The rows of a group lie close to one hidden flat surface of 15 dimensions, which passes through zero. Surfaces can cross.
Known rows, each followed by its group:
[ -5  13   3 -31  -2 -16   3 -10   2   1  13  -4  -1 -23  -7   5   7  18
 -16  11   7  14  24   2  16] | G
[-10  14  22   5   6  12 -24  -5  16 -42   0 -12   8 -32   6  19  -2  23
   5  -8 -25   4  -9 -20 -22] | N
[-10  -5  19  38   1  -5   9   7   4  -7  -4   1 -11  17  28 -36   2  -3
   4 -17 -50 -10 -25  22  21] | N
[-12   8   7 -12   0 -13  13   5  22   4  18   7 -14  20 -10   6  12  12
  -3  -5  15   7  11 -13   0] | N
[ -6 -11  -2  -1  -3 -16  22  13  22 -20  -8   6 -21   4   8  -8  12   2
  -6  -7 -18  14  24  -5   1] | G
[ 40 -39  18   5 -19 -21 -24  18  22  26 -13  -6 -10 -22  13  27  -3  -1
   4 -10   7 -15   3  25  13] | B
[ -3  23   1  13  12 -22   0  28  15 -25  14  14   1  16  14 -28  34  -7
  10 -15 -38   2 -27 -34 -22] | N
[  6  -3 -16   2   4   8  13  -3 -40   0   2  10  19  38  -5 -11   1  12
  20   7 -23  26   9 -11   7] | G
[  6  16  -4 -14  15   4  48   7  46 -17  14 -10  14 -14  -3  38   1 -19
  -5  -5   9  -7  10  18 -36] | B
[ -4  -3 -30 -25  10  28   3   9 -12   5 -25  12  27  21 -18  11   8 -60
   8  44 -20  -1  13   5  -9] | G
[  2 -23   4  -1  -2  33  -3   4 -11 -10  -8  -2   9  20  -1   3  -9  -5
  33   2 -40   4 -18   6  20] | G
[ -4  -3  19  29  -4  -4  18   5  20 -10  13   7  16  14  18   0 -12 -15
 -11   7 -16  -5 -11  24  17] | N
[ 12 -16 -20  -9  -1 -13  11  -7 -11  15   6   9  10  -4   3  17   8 -19
 -14  32   5   8 -14   2  24] | G
[ 13 -14 -14 -23   6 -13  34  -1  -6   4  11  19 -13  21 -13   4   1 -13
  -9   0 -26  58  11  25  25] | B
[  0  13  -2  22  34  -4  -8 -38   3 -19  28  -9  -8 -10   0  22  -4  29
 -14 -26  -3  25  13 -11 -24] | F
[ -5  16  21 -22  -2 -22  63 -10  14  18  17   9  -2  14  -6 -31   7  13
  -1   6   3  10   8  30  26] | N
[-12 -19   3 -10  -5  29  28   6 -46   3  -3  -4  12  18   9   9  -2  16
  36   7  -4  -5  13   6  19] | B
[-19 -14  -1  13  -6  16 -12 -17   5   3 -28   2  -6  -3   5  29  -8  -5
 -21   3  -8 -15  -6  22  -3] | F
[ 19 -10 -16  -3  30  -6  -1  19  -2 -12   0  -9 -11 -12 -14  22   9 -25
   7  20 -19  33  24  -5 -32] | B
[ 32 -18   6   2   0  -6 -26  15 -20   4   5   5  -9   0  -2  -8  -4   7
  26 -17 -17  33 -12 -12   6] | B
[ 15  -1 -15  16  -5  26  -8  16   9 -24  12 -21  22  19 -13  29 -28  12
  12 -22  -5   7  20  -1 -18] | B
[ 22 -19 -41  -2  27   1   3 -21  14   5  13 -15 -26 -31  -8   5  14 -14
  -7   0 -12   3 -30  -5  17] | F
[ -4   6   0  -5   6   4   0  -9  -6   3  41  16  13  24  16   5   1  -2
  14 -29  39  -3  15 -15  23] | F
[  9 -13   3  11 -10   4 -12   8   3 -10  16   5  -2   9  -8   2 -36 -24
 -12  -3  18  31   9  11  21] | N
[ 44 -20  -3  10  -4   0 -31   4 -12  54 -30   3  -1   6 -15   1 -17 -18
  17 -11  33 -22 -14  23 -33] | B
[  7 -15 -13  27   4  13   2 -10  49  -4   6 -16  15  15  15  34 -12 -22
  -6 -11 -14 -37  18  30  11] | G
[ 27  10  11  -3   9 -28  -4 -16  -8  15  23  -2   6 -13  -7 -19  -8  21
 -12  -7  -4  33  16  17  23] | B
[-34 -31  48  10 -16  28  41  17   3  -8 -12 -19 -15 -16  14  34 -27  -6
  14  30  40 -21   2  29  -5] | N
[ -5 -26 -23  28   8  17   5  44  -7 -28   5 -36 -28  -6   5   9   1 -26
   9  21 -26  -3 -14  -9   0] | F
[  7   7 -10   7  -2  18   4 -14  30 -19   3 -10  -1  -5 -11 -19 -17   7
   0 -23  -4  -5 -10  -5  -2] | B
[ 13  -7  10   3   9   9  20  11   8  -6  14 -20 -16   1 -11  -9 -15   9
  31 -19   8   9  22   0  -5] | B
[ 20  -7 -25   6 -11   6   7  14 -20  -8  -3 -26   1 -10  -9  -6 -14  20
   5  -3  -3   2  -8  -6  -3] | N
[-32  17  36  11  -2   1 -13  -3  -3 -17   8  12   7  19   9 -22  -5  10
  18   0  22  -4  21 -29  -4] | F
[ 13   9 -25   2  -1  -1  22  -1 -11  -2  -3  -3  27  -6   4  -8   7  -4
  -4  15  -4 -13 -21  -7  -3] | N
[ -9  25   3 -20  12   4  13   7 -20  -1   8  10  43   6   6  44  18   2
   6  10  17  -7   8 -15 -42] | N
[ -4   0  -1 -11  11 -13  -7  11  18  18  -2  19  -6  17  13  19  42 -30
  -6  -1 -42 -13 -35  18   9] | B
[ 15  -8  -9   4 -14   0  19  -6  12  -7 -24   8  16 -17   7   2 -13 -13
 -16   8   9  -6 -10   6 -23] | G
[  4   7  -5  -4   5   4 -10  -5   1  15  10   7   2  14  -7   8  -4 -12
  -9 -12   2   4  -4  18   6] | B
[-19   8   4  -4   2   6  -8   4 -11  -7  -6   0   2  -2   5  26   8   6
 -14   3 -22   4 -10   8  -2] | G
[-13  -6   5   9  24 -10   1 -12   5   1   1  17 -19  -7  17 -34  17 -40
  10  11  11 -12   1  -9   8] | F
[-35   8  -7  -1   5  33   7  -3 -25 -47 -38   5  -4 -28  18  23  -9   3
 -20 -18 -34  24  13  15 -33] | G
[ -6 -26  19  15 -18   6 -39  16 -14   4  -8  -4 -28  13 -10 -19 -22   7
  19   0  17   4   2 -17  18] | N
[  0   6  -1   6  17   0 -11  -8 -30  16   6  12 -17  35 -18 -46  -3   4
  17 -16 -15  30  -8  -5   7] | B
[-17  15   4   0   6   0   5  21 -12 -11  16 -14 -11   3  -3  -4   7  15
   8  -8   7   4   6 -16 -13] | G
[  2  -9  -4 -16   5  24  -4 -22 -29  26  11   1  -9  -7 -13  -2 -30 -19
   6   0  48   5   5  24  25] | F
[-15   9  -1  14 -16   9 -11  15 -22  -3 -14 -23  14 -20  -3 -13 -22 -12
 -15  42  13 -22   2  12   7] | F
[  3  12 -23  10  -7 -12  34   0   1  -9   9  -8  31   3   7 -30  10   0
  -6  31  -1 -21   6 -18   9] | G
[-10 -28  58   1 -21   3  13  24  17 -34 -21   6 -19  -5  -2   5 -22  11
  17   8 -17  37  -3   7 -12] | N
[ 22 -23  -8 -15  12  35 -12  -5  -2   3  -1 -14   8 -10   7  24  19   2
  46 -18 -36 -24 -39  -3  12] | B
[-10  -7  -4   5  -6  18 -36  -2   0  -2  -4 -28 -13 -26 -10  22 -10  18
   6   3  39 -25   0 -28 -16] | N
[  8  11   0   8  20   3 -11 -27   6  -4   4  -1  -4 -29  -2   9  -7   6
 -10 -21  18   4  -7  -7 -33] | B
[  4  14  11  -8   2 -14  25   7  35 -26  56 -27   7   6  -3   1  15  50
  16  -5 -34   6   7 -20  36] | G
[ -3   3  -6  13  13   6  15  16 -11   4   6  -7  -6   3   4   2   2 -19
   9  -3  12  -9 -11   6 -19] | G
[-18 -10  -4  14  -1   7 -22  15  34 -12  -5  -7 -20  15  -4  46   3  -1
 -10 -12  -1 -11  19 -13 -22] | G
[ 23  17   7 -33  24 -19  31 -37  -4  39  11   9  32  -6  -9  -5  22  -1
  10  22   8  -8  10  17   6] | F
[  5  -1   3  13  29  -5  -9 -12 -10  17  18  15 -13  18  11  -7   8 -11
  19 -29   9   1   1  -1  -5] | F
[ 28   3 -19  15  -5   3  -7 -34  39  -3  29 -13  37  -7  -8  -7 -23  -6
  -6  11  25 -30 -16 -21  15] | G
[-10   0 -25  -1 -16 -19 -11  28  -8  20   8   1  -5  38  -2   2  26   9
  -1   7  21 -23  14 -32   8] | N
[  0  -5  15 -27  -7   8 -17 -16  15   3 -23   5   1 -10 -10  -5   8  16
  19   2  12 -15   7 -18  -7] | F
[  4  -5   1  -9   9   0  -2  -6 -16  -4 -13 -15  15 -23  -6  13   3  15
  15  32  24  -5  34 -25 -28] | F
[  4   0 -38  25   5   4 -57  17  -4   1 -14   3  15   5  18  23  24 -34
  -5  10  -6 -43 -19 -33 -26] | N
[  4   5 -26  -7 -11   4  19  36 -19  12 -46 -10   5 -36   3  15  -7 -41
 -32  23  13 -17   9  49 -36] | N
[ -3 -13  -8  -6  -7   2  28  -3  -4   5   3  14 -10  16 -13 -10   4  -8
  -5  25  -9  23 -42  -5  19] | F
[ 10  -7 -20   2 -23  15 -34 -17 -21  37 -10   2   7  14 -12   0  -5  12
  -1  -8  12 -30 -57  -5  13] | F
[ -1  -4  21 -22  20 -12   0  18   4  10   4  -2  -9 -19  15  20  51  -5
  32  14 -23 -23 -19  -9  -3] | B
[ 16   8  17  13 -17   9 -34   2 -17  -8 -33 -17   8 -15  11 -26 -21  46
   8 -48 -47  -7  19  29   4] | F
[-36  28  26  -4  -8  16 -37   5 -16  -7  -7  -7  -2  -4  -5 -37 -16   3
   3  -1   9  -9  15   1  16] | G
[-17  -8   7   9  10  26 -22 -10  10 -23 -17 -12 -16 -31   3  -5  -6  -9
  13   4  -1 -18  -4 -14 -13] | F

New rows, each followed by its group:
[  7   4 -17 -24 -15  18  -5  11  31 -27  -6   0  15 -27   7  18  -6 -16
  -7 -16  14 -14   5 -10  -8] | F
[-11   2 -13   4  12   6  18 -11   2  -7  16   4 -11  -5  13  -9   1 -17
  -8 -13   2   1   6   9  22] | N
[ 22  -3   2  13  -7   5  -6  -6  17  13  32 -16  27  13  -6  -9  -9   2
  19  19   4 -31 -35 -14  33] | G
[ 16  10 -17   9  17 -20   9  -7 -10  -9  20   4   0 -13   5 -13   8  -4
  -8  -1   8  18  -1 -18  -7] | F
[-17  -4   8  16   9  17 -11  12  -5 -10  12  -7 -12   9   8  -2  -9 -17
  20 -11   7  -8   3  -3   5] | F
[  6  13  -9  17  16 -13  11 -31   8 -17   5   7 -15 -50  22  -8 -11  -3
 -40 -30  20   9 -12  15 -15] | G
[ 36 -13 -11  -8 -27  15 -32  -1   3  26   0  -8  12  20 -29   1 -32  10
  12 -19  15  -5  -7   9  24] | B
[ -7 -20   3  12 -24  -9  18  27  24 -15 -22   4  -5   5  22   4   9 -13
  -7  11 -19 -17   2   6   5] | B
[-10  18  13 -17  -3 -12   0 -32  23 -21 -10  13   9 -32  -5 -26  -3   2
 -19  11  21   7  13 -20 -11] | F
[ -5 -13 -19 -20  16  16   2   3 -12 -13 -21   2 -21  -5 -18   6  13  -2
  19   5 -10  23  15 -27 -25] | G
[-18  21  17  21 -11  37 -14   0 -31 -10  12  -7  24  18  10   1 -29  32
  25 -39  43 -26 -10 -17 -27] | B
[-11  -3  -5  -5 -15  23   0 -12   1 -19  -5   7  11 -16  12  -3 -16 -13
  -7  -2  17 -12  -7  -3  18] | F
[ 27 -16  -9   8  -7 -16   5 -38  10   8 -47  11   2 -35  15  -5   1  12
 -20 -10  -1 -13 -11  11 -29] | G
[ 19   9   4 -31  -1  -2 -20  14 -23  27  12  -7  12  16 -32  21  -1  25
  22  -4  24  18  29  -8 -12] | N
[  3  33 -20  -3  39   4 -56 -23   8  50  18   8  -6  30 -33  10  14 -26
  -8 -21  -9 -15 -32  17 -11] | B
[  6 -19 -10   6 -14  -3   1  19  -9   6 -24  28   4  33  -6   0   1 -29
   4  21   6   7 -13 -16 -18] | G
[  6   1 -16 -19   8  15  18  -2  -4   1  -1   0  13   7 -14  13   4  -6
  11   5  -8   4  -6   3  -5] | B
[-16  26 -10  21  -5  -5  -7  14  25  -4   2   3  -6  49 -25 -17 -14  -6
 -24 -13   1  12  17  -3 -26] | B
[-19  -4 -16   0  17  10  10  -3 -11 -24 -36  15 -12 -21  20  27  16 -18
 -29  -5 -53  19  -7  24 -20] | G
[  5 -10  13  18 -45 -32  17  15  65   3 -17  -6  15  26  18  26   6  30
 -31  -5 -37 -34  15  33  20] | B
[ -9   8  18   7  25  17   8 -14 -22   5  14 -19  14   2  -2   2 -12  10
  18   5 -10  -3  15  22   5] | F
[-30  31  -1   8   9  16  31  -7  23  -5   6  -8  16  -2  12  13  -2 -17
 -16  -4  31 -43  -3  16 -30] | B
[ 43 -22  16  10  12   8   8   3  -4  38 -15   0  -5  -1  -2 -12  -5 -15
  51 -20  10 -21 -44  23 -28] | G
[ 15   5 -20   9   2  11 -13  -1  -8   4  -8  -3  33   5   2  31  -2  -9
 -10   3 -19  -9  -8  11 -17] | B
[  1 -11 -20  22 -19 -15   8  15 -14 -14 -15  -3   0  -4  17 -36  10  -3
 -13  28 -22  -6 -29 -20  15] | F
[ 19 -16 -14 -19 -12 -30  -3 -12  -7  19   5  -9  -3 -18   4  -2  16  32
 -12  10  11  -3  38  -9  40] | F
[  9   3  -8   7   9 -11   9   7  -1   7  -8   9  11  -4  14   6   5 -26
  -8   5   9  -9  15  13 -22] | F
[  7 -42 -11   5 -37  25  -2  22  -3 -36 -18  -1  -3  -3   4   6 -32   1
  17  -6   8  12   1 -23  12] | B
[-15 -12   7  31  -6  23  -6  13  24 -12 -14  -8 -14  18  17  27  -4   3
  12 -38   1 -32  -3   2 -28] | B
[ -9   0  -1   9  -4   2   1   6  19 -10   1   7 -17   8   2  -1 -10 -14
  -7 -10  12   0   2   1  -5] | B
[ -5 -10 -30   0   6 -21  25   6  36 -15  21 -14  -8  -6  10  52  31   5
 -27  19 -13  -7  17 -14   4] | G
[  0  28  12 -11  20   4   3  15  26 -10  24 -16   3   4 -17  27   8  19
  13 -22 -11   7   8  -3 -35] | G
[-14 -15   0  38 -24  -9 -22   1   3   8  -8  -1  -7  23  19 -21  -4   6
 -11   4  11 -37  12 -11  24] | G
[ 20   6  -2 -15 -15 -23  36  23  34 -17   2  12  19  11  -6   2   6  -2
  -9   5 -23  25  -1   1 -10] | B
[  1  -1  33   0  -5  15  11  14 -23  16  25 -17  10   4   7  10 -19  20
  23 -15   2  -3 -22  36  21] | G
[-16  20  10 -24  -2 -36  13  30  56  -9  13  -8 -18 -23  -1  -9  34 -27
 -19  28  -9 -14   5  -4  15] | G
[-20   6  13  23 -13  14   3   4 -38  -3  14   3  45  45  26   6   0  29
  18   9  -1 -26  -2 -19  11] | F
[-22  20  33  22  29 -19  14  -8   7  -2   8  13   3  18   6  14  -1   0
 -16   2  -2  20  36  24 -39] | F
[-22   4   4  30 -19 -17 -21   4  33 -12  -6  11  -7  20  21 -21   5 -10
 -30  -4 -17 -20  14  -1  18] | G
[-15  -7   8 -29  -3  20   4   9  23   9  33   2 -13  29 -17  23   1  -8
  20  -6  19  -2 -12  -7  34] | F
[  4   7  -5  -5  29   6 -16  -5 -12  35   7 -18  -7  10 -15  -7  11 -14
  24   7   1 -16   7  11  -1] | B
[  7 -19   4  12 -20 -25  18  -5  -5  22  -6  -6   2  -6  26   3   8  26
 -15  10   5 -28  11  22  36] | G
[ -6   9 -19  33   0  30 -21 -14 -18  -8  19  -2  28  24  -1  16 -37 -14
 -14  -5  37  -3   4  -6  -5] | G
[-19 -10  23   4  24  23 -25   3 -20 -10  21   6 -16  13  17  29 -10 -11
  26 -35  -5  24  33  14  16] | N
[-17  -2  -5 -26  16  21  19   1 -32 -20  28   4 -10  -8  -1  -5  -4 -17
  20   5  13  33   7 -12  26] | B
[  0  12   5   1   5  -8 -27 -19  31  10  16 -16  -9  -6  -9   5  -5  19
  -9 -17  27 -20  44   1   8] | G
[ -5  -1  15  -8  14  17  28 -20 -36  24  -6  -6  12  -3   9  -1   4  18
  31   7   9 -24  -9  12   2] | N
[-21  41  -8 -15   7 -20 -12 -24  11  -1  11  28  -2  -8  -1 -42   6 -27
 -39  -8  24   9  12  -5  15] | N
[-21   5  18  -5   0   5  -9  -2  -2  -1  12  18 -12 -11  24  10   9 -10
  -1 -21  23 -12 -27  -3   7] | B
[-21 -13 -13   1  -3   1  -9   4   2 -23  -7  10 -13  29   4   3  14  -1
  -8   3 -39  19  27 -15  22] | G
[ -1  31   0  -8  27   1  36 -16 -29 -17   8 -12  -5 -48  12 -34  -3  19
   0 -31   3  20  16  20 -13] | G
[ 11  12  11  -4  13 -13   6   2  -1  -2  21 -20  10  -3  -7  -8   6  27
  15   6 -19  14  24  -3   8] | B
[  1  -8 -12  13  34   5  -6   6  13  -8  26 -43 -37 -16 -21  -7  16  -3
  28  21 -30  -2 -30 -28   8] | F
[-13  19  17 -22  -8 -23  18 -10 -26  25 -15  11   8  12 -21 -33   6  26
  -4  36  34   3  14 -15 -11] | B
[  9  -9 -11  -2   5  -2   5  15   7   2   6 -10 -15   1   0  -4   4 -19
   7  -6 -16   0   8  14  15] | N
[ -8 -17  -7  19 -29  -3 -12  27  -9 -12 -29  24   8  44   5  50  -6  10
 -23  -7  -8  24  13  -5 -39] | B
[ 13 -19   6  19 -13  -1  12  -4  -8   4 -21  12   7  21  12 -22  -9  15
  14 -17 -18   2   9  10   4] | G
[ -4  -1  -1  10 -11 -10 -19  -6   9   7   0  -1   1   7   0  -3   0   9
 -10   6  12 -13   3 -12   9] | G
[ -5   5   9  11   8   5   6  12  -4   6   7   3   1  22   9   0   2  -8
   7 -14 -17  -2  11  22   3] | G
[ 12  -4  -9   8   5  -6  12  -6  21   6  -7 -10   4  -6   1   8   1 -12
 -10   3 -24 -13   4  29   6] | B
